All rows are made from the same 14 directions, up to rounding. Whole rows:
(in the rows, 128 means zero)
[[109 151 107 154 158 122  88 130 180  80 185 173 108 144 129  55 125 109
  182 153 113 170 149 135 154 125]
 [123 107 107 142 112 109 140 132 171  80 136 209 120 138 131  96 158 170
  148 180 126 121 128 158 155 148]
 [123 157 135 105 154 164  60  84  87 174 141  86 109 159  97 105 119  62
  171  97 129 105 252 132 160 144]
 [144 163 127  91 148 150 141 110  60 155  93 109 133 118 101  89 102 101
  123  91 164 120 100  99 141 117]
 [126 140  82 138 109 128 135 131 110 126 147 112 102 111 130 147 156 148
  112 116 126 102  94 192 158 166]
 [132 107 126 101 100 149 127 137  90 124  90 145 104 105 128 175 120 180
  103 138 127 123  94 117 140 124]
 [ 99 139 129  96 148 139 126 122 132 131 143 143  88 140  95 171 123 144
  106 143 125 152 147 117 163 113]
 [131 139  81 121 136  96 141  99 130  78 125 175  69 144 114 113 156 204
   89 195 166 159 108 156 184 119]
 [114 130 114 151 147  82 118 128 140 122 145 123 124 115 133  90 166 128
  148 159 115 145 118 153 137 119]
 [ 74 134 141 123 163 142 106 121  33 146 120 126 126 109 133  98 146 150
  108 120 107 137 179  80 153  96]
 [ 97 118 136 116  96 104 123 149 187 143 135 177 101 116  99 128 116 128
  158 162  94 100 122 107 136 125]
 [ 89  97 153  75 137 140 167 142 105 126 109 154 141 122 122 160 154 123
  138 119 119 150 147 140 122 118]
 [129 127 126 133 162 169 114 137 106 162 162 122 134 137 109 189 166 104
  154 109 151 173 152 140 160 130]
 [ 99 114 168 138  84  78 125 124 116  51 105 207 135  92 182  96 136 150
  121 171 146 123 199 103 138 123]
 [140  85 159 102 161 122 149 105 147  38 117 143 157 150 161 189 175 150
  110 164 127 161 188 229 144 165]
 [143 162 121 125 123 118 151 108 121 141  96 118 135 130 109  51  78 135
   91 116 125  59  85  91 122 132]
 [141  87  83 180 143 131  79 133  88 119 129 134 116 139 168  86 187 192
  160 168 128 195 122 127 118  92]
 [112 101 125 125  64 115 182 143 196 142 139 173 120 169 125 149 126 126
  131 126 152 113 162 110  80 125]]

The start of a row, then its end:
[147 133 105 153 115  97 106 121 150 101 137 123 108 129 150 101 133 132
 142 152 146]
[153 120 144 119 121]
[138 124 105 141 132 137 188 142 159 109 138 132 175 150 141  69 131 113
 137  92 116]
[104  79 168  90 157]
[158 109  91 154 101 149 100 129 125 105 121 144 122 144 157  74 126 154
 160 131 125]
[121 120 141 111 141]
[151 138 154  91 172 169 122 111 145  66 118 148 120 163 123 157  68 147
  93 140 147]
[196 132  93 133 101]
[149  92 107 157 124 163  31 139  89 120 123  69 111 120 185 116 124 151
 169 124  76]
[166 129 136  85 112]
[127 145 123  90 101 137 101 112  99 129 111  79 102 119 136 105  91  90
 141  89 112]
[ 95 152 152 110 144]
[106 146 157 109 132  58 157 108 112 114 120  89 125  91 138 177 157 112
  76 141 149]
[131 150 165 142 127]
[159 120 161  84 156 174 108  89  59 158  68 164 155 148  86 101 131 112
 165 133 165]
[ 99 198 100 176 138]
[124 135 115 106 149 196 170 167 158 145 152 122 136 145  98 169  81 129
 108  76  97]
[142  36 111 107 127]
[129 103 160  93 167 126 148 117 169 134 105 172 151 169  90 105 133 117
 163 165 129]
[149 155 106 124 105]
[114 115 107 115 123 172 121 125  78 115 124 136 104 131 134 162 138 182
  95 119 111]
[115 141 150 157 148]
[153 147  91 151 137 122 106  90 108 160 146  79  97 162 116 141 158 135
 107 132 169]
[131 168 154 150 133]
[ 91 144 149 124 154 109 143 129 164  92 176 126 130 124 132 179 147 101
 109 128 116]
[150 170 176 152 147]
[124 145 115 153 139 113 128 116 154  98 155 148 128 144 133  92 135 132
 124 142 131]
[124 149 144 147 143]
[106  71 105 182 139 187  76 145 115 138 153  91 132 157 167 152 150 214
 102 126  14]
[ 97 158 148 107 149]
[137 155 110 152 163 154 144 129 122 116 163 136 147 136 121 129 141 126
 113 109 147]
[137 108 147 165 151]
[ 93 142 153 144 145  87 138 152  81 148 126 154 153  54 124 119 169 115
 138 142 137]
[139  95  97 166 106]
[124 137 124 121 133 115 156 131 112 149 122 148 129 115 104 133 150 129
 125 135 160]
[133 101 118 152 119]
[153 156 157 138 132  60 202 118 167 146 121 162 170 110  90 145 156  93
 109 154 207]
[106  96 124 162 138]
[137 184 106 211 149 103 136 118 146 127 187  97 145 131 139 108 129 128
  70 116 146]
[109 113 123 150 145]
[136 116 142 134 121  96  91 124 111 121  80 122 133  85 138  77 115 160
 131 168  76]
[ 78  91 118 132 129]
[106 164 101 121 172 131 133 121 139  33 155 138 102 131 146  84  98 167
  79 136  96]
[162  87 158 153 130]
[115 142  84 158 139  99 126 133 160 154 167 117  95 135 105 119 156 147
 125 153 117]
[136  90 144 146 120]
[184  95 135 109 137 106 117 106  88 212  71  62 146 131 105 149 181  95
 178 140 173]
[141 126 147 104 107]
[129 116 125 104 121 133 158 126  93 134  97 157 139 124 118 111 148 136
 137 126 150]
[117 121 132 137 131]
[ 95 113  70 188 167 187 104 153 146 147 225 186 124 160 102 149 218 158
 175 137  90]
[128 161 196 213 184]
[182 154 115 123 116 117 134 114  91 130 105  51 128 115 154 134 106  93
 113  88 192]
[163  81 135  85 111]
[163 100 101 121 142 139 142 125 103 117 100  81 145 134 149 124 154 151
 127 118 117]
[137  73 192 100 141]
[134 124 118 114 134 126 126 136 149 109 131 128 111 118 121 152 129 139
 132 144 115]
[145  84 160 139 134]
[126 133 133 135 139 138 151 134 155  62 136 136 142 126 151 139  99 168
  69 128  90]
[111  90 151 132 155]
[140 161 158 112 160 110 139 119 111 146 110 135 158  91  91 115 127  87
 138 131 149]
[105  98 121 175 138]
[168 155 127 163 147 129 132 112 103 174 130  75 133 138 118 180 121 142
  63 119 185]
[148 105  79 130 102]
[153 134 138 169 167 126 113 120 108 109 115  68 155 123 164 122 102 174
  57 132 100]
[138  82  98 102 107]
[140 142 104 118 191 157 145 111 201  77 161 122 138 187 106  94 107 136
 115 129  74]
[116 103 201 142 172]
[142  77 143 122  51 109 178 183 177 160 109 203 146  92 115 202 162 116
 185 146 167]
[123  70 126 111 134]
[ 91 140  91 120 123 134 124 130  95 171 145 115  68 134 105 149 138 162
  99 126 132]
[149 126 100 142  94]
[130 138 135 144 139  77 125 128 114 112 107 124 149  92 148  50 133 117
 145 146 128]
[136  91 114 115 105]
[118 130 130 153 115 105  98 120 113 160 153  75 127 108 140 168 171  97
 137 117 117]
[ 97 185 179 142 160]
[143  94 154 173 120  94  93 130 174 164 109 140 162 126 124  89 139 138
 165 180  80]
[ 69 139 102 115 133]
[ 94 160 175 118 126 114 107 149 164  78 146 140 116  82 142 153  58 112
 100 131  92]
[143 113  81 131 112]
[117 152 132 102 148 137  94 128 135 116 139 128  91 115 107 140  97 120
 134 138 114]
[156 115 116 156 114]
[116 119 105 151 171  74 151 115 114 152 134 135 145 136 115  69 217 130
 157 166 148]
[152 132 158 147 111]
[137 118  94 149 116 121 148 136 154 135 151 101 117 143 135 163 152 148
 109 125 127]
[132  97 172 112 140]
[163 170 152 116 159 125  95 100 103 128 112 117 138  97  99 124 113  90
 137 135 151]
[102 124 139 193 155]
[176 121 126 152  88  79 182 129 175 110 107 107 167 123 157 117 127 115
 113 124 156]
[ 95  71 164  76 151]
[ 67 128 169 104 156  71 124 137 147  69 127 148 100  85 139 157 121 168
  81 189  82]
[179 118 106 145  82]
[126 139 101 119 125 137 122 127 120 141 132 119  99 138 117 110 117 131
 133 119 133]
[140 111 119 123 113]
[143 112 164 104 141  64 105  97  91 154  75 105 145  79 110 138 193 104
 162 179 130]
[ 87 156 188 175 151]
[109 137 127 158 177 108 156 145 123 170 142 146 167 108  95  94 173 131
 136 143 113]
[118  73 113 161 121]
[121 119 147 133 144 120 114 134 148 103 136 135 135 125 143 133 126 127
 136 145 115]
[162 137 121 120 113]
[ 99 134 146 132 106 132 103 123 122 153 141 216 114 127  95 117 144 112
 171 152 157]
[101 221  80 190 134]
[116 111 102 118  45 101 171 159  97 198 110 134 110 106 132 122 155  92
 175  93 195]
[144 105  92  68  87]
[201 117 130 160 130 165  82 137 104 168  97 114 166 110 123 117 117 121
 174 124 137]
[108  68 104 130 139]
[112 107 122 180  74 143 105 135 181  98 161 147 107 172 176 138  91 179
  88 132  98]
[111 198  87  83 128]
[136 115 128 147 128 128 119 140 127 137 118 155 136 115 123 121 136 158
 133 153 120]
[120  96 104 141 123]
[117  96 118  82  69  65 142 147 124 199  82  99 108  88 113 100 162  73
 215 129 130]
[117  89 149  71 101]
[150 124 118 137 146 185  73 120  80  43 119 176 151 120 169  43 119 139
 178 122 106]
[121 149 164 165 173]
[ 84 147 128 138 143 142 168 150 130 111 160 168 152 121 127  97 125 125
 113 101 108]
[115 117 115 141 138]
[ 83 162 124  80 117 131 124 126 106 153 151  84  96  99 104 154 125  67
 139  78  99]
[ 87 155 185 154 164]
[100 133 151 181  88  53  86 158 176 118 152 147 114  67 158 121 123 121
 147 174 105]
[133 119  84 119 102]
[140 146 124 144 138 100 134 108 121 149 135  79 132 132 128 137 147 110
 106 122 152]
[123 142 147 127 131]
[100 122  91 154 112 104 150 138 162 128 165 113 104 149 144 126 149 149
 108 128 115]
[143 125 146  96 117]
[138  99 167  95 139  96 114 115 113 145  64  77 132 117 134 132 111 141
 114 155 102]
[140 116  97  80  81]
[ 89 106  90 106  74 122 124 149 154 105 151 172  63 126 134 148 148 147
 161 144 118]
[148 141 167 130 131]
[ 66 163  87  89 174 118 177 141 130 121 162 112 109 128 104  56 132 101
 136  94  89]
[155  69 165 123 113]
[137 154 170 138 186 157 134 144 142 142 151  89 178 131 125 151  85  74
 118  85 128]
[176 103  74 100 100]
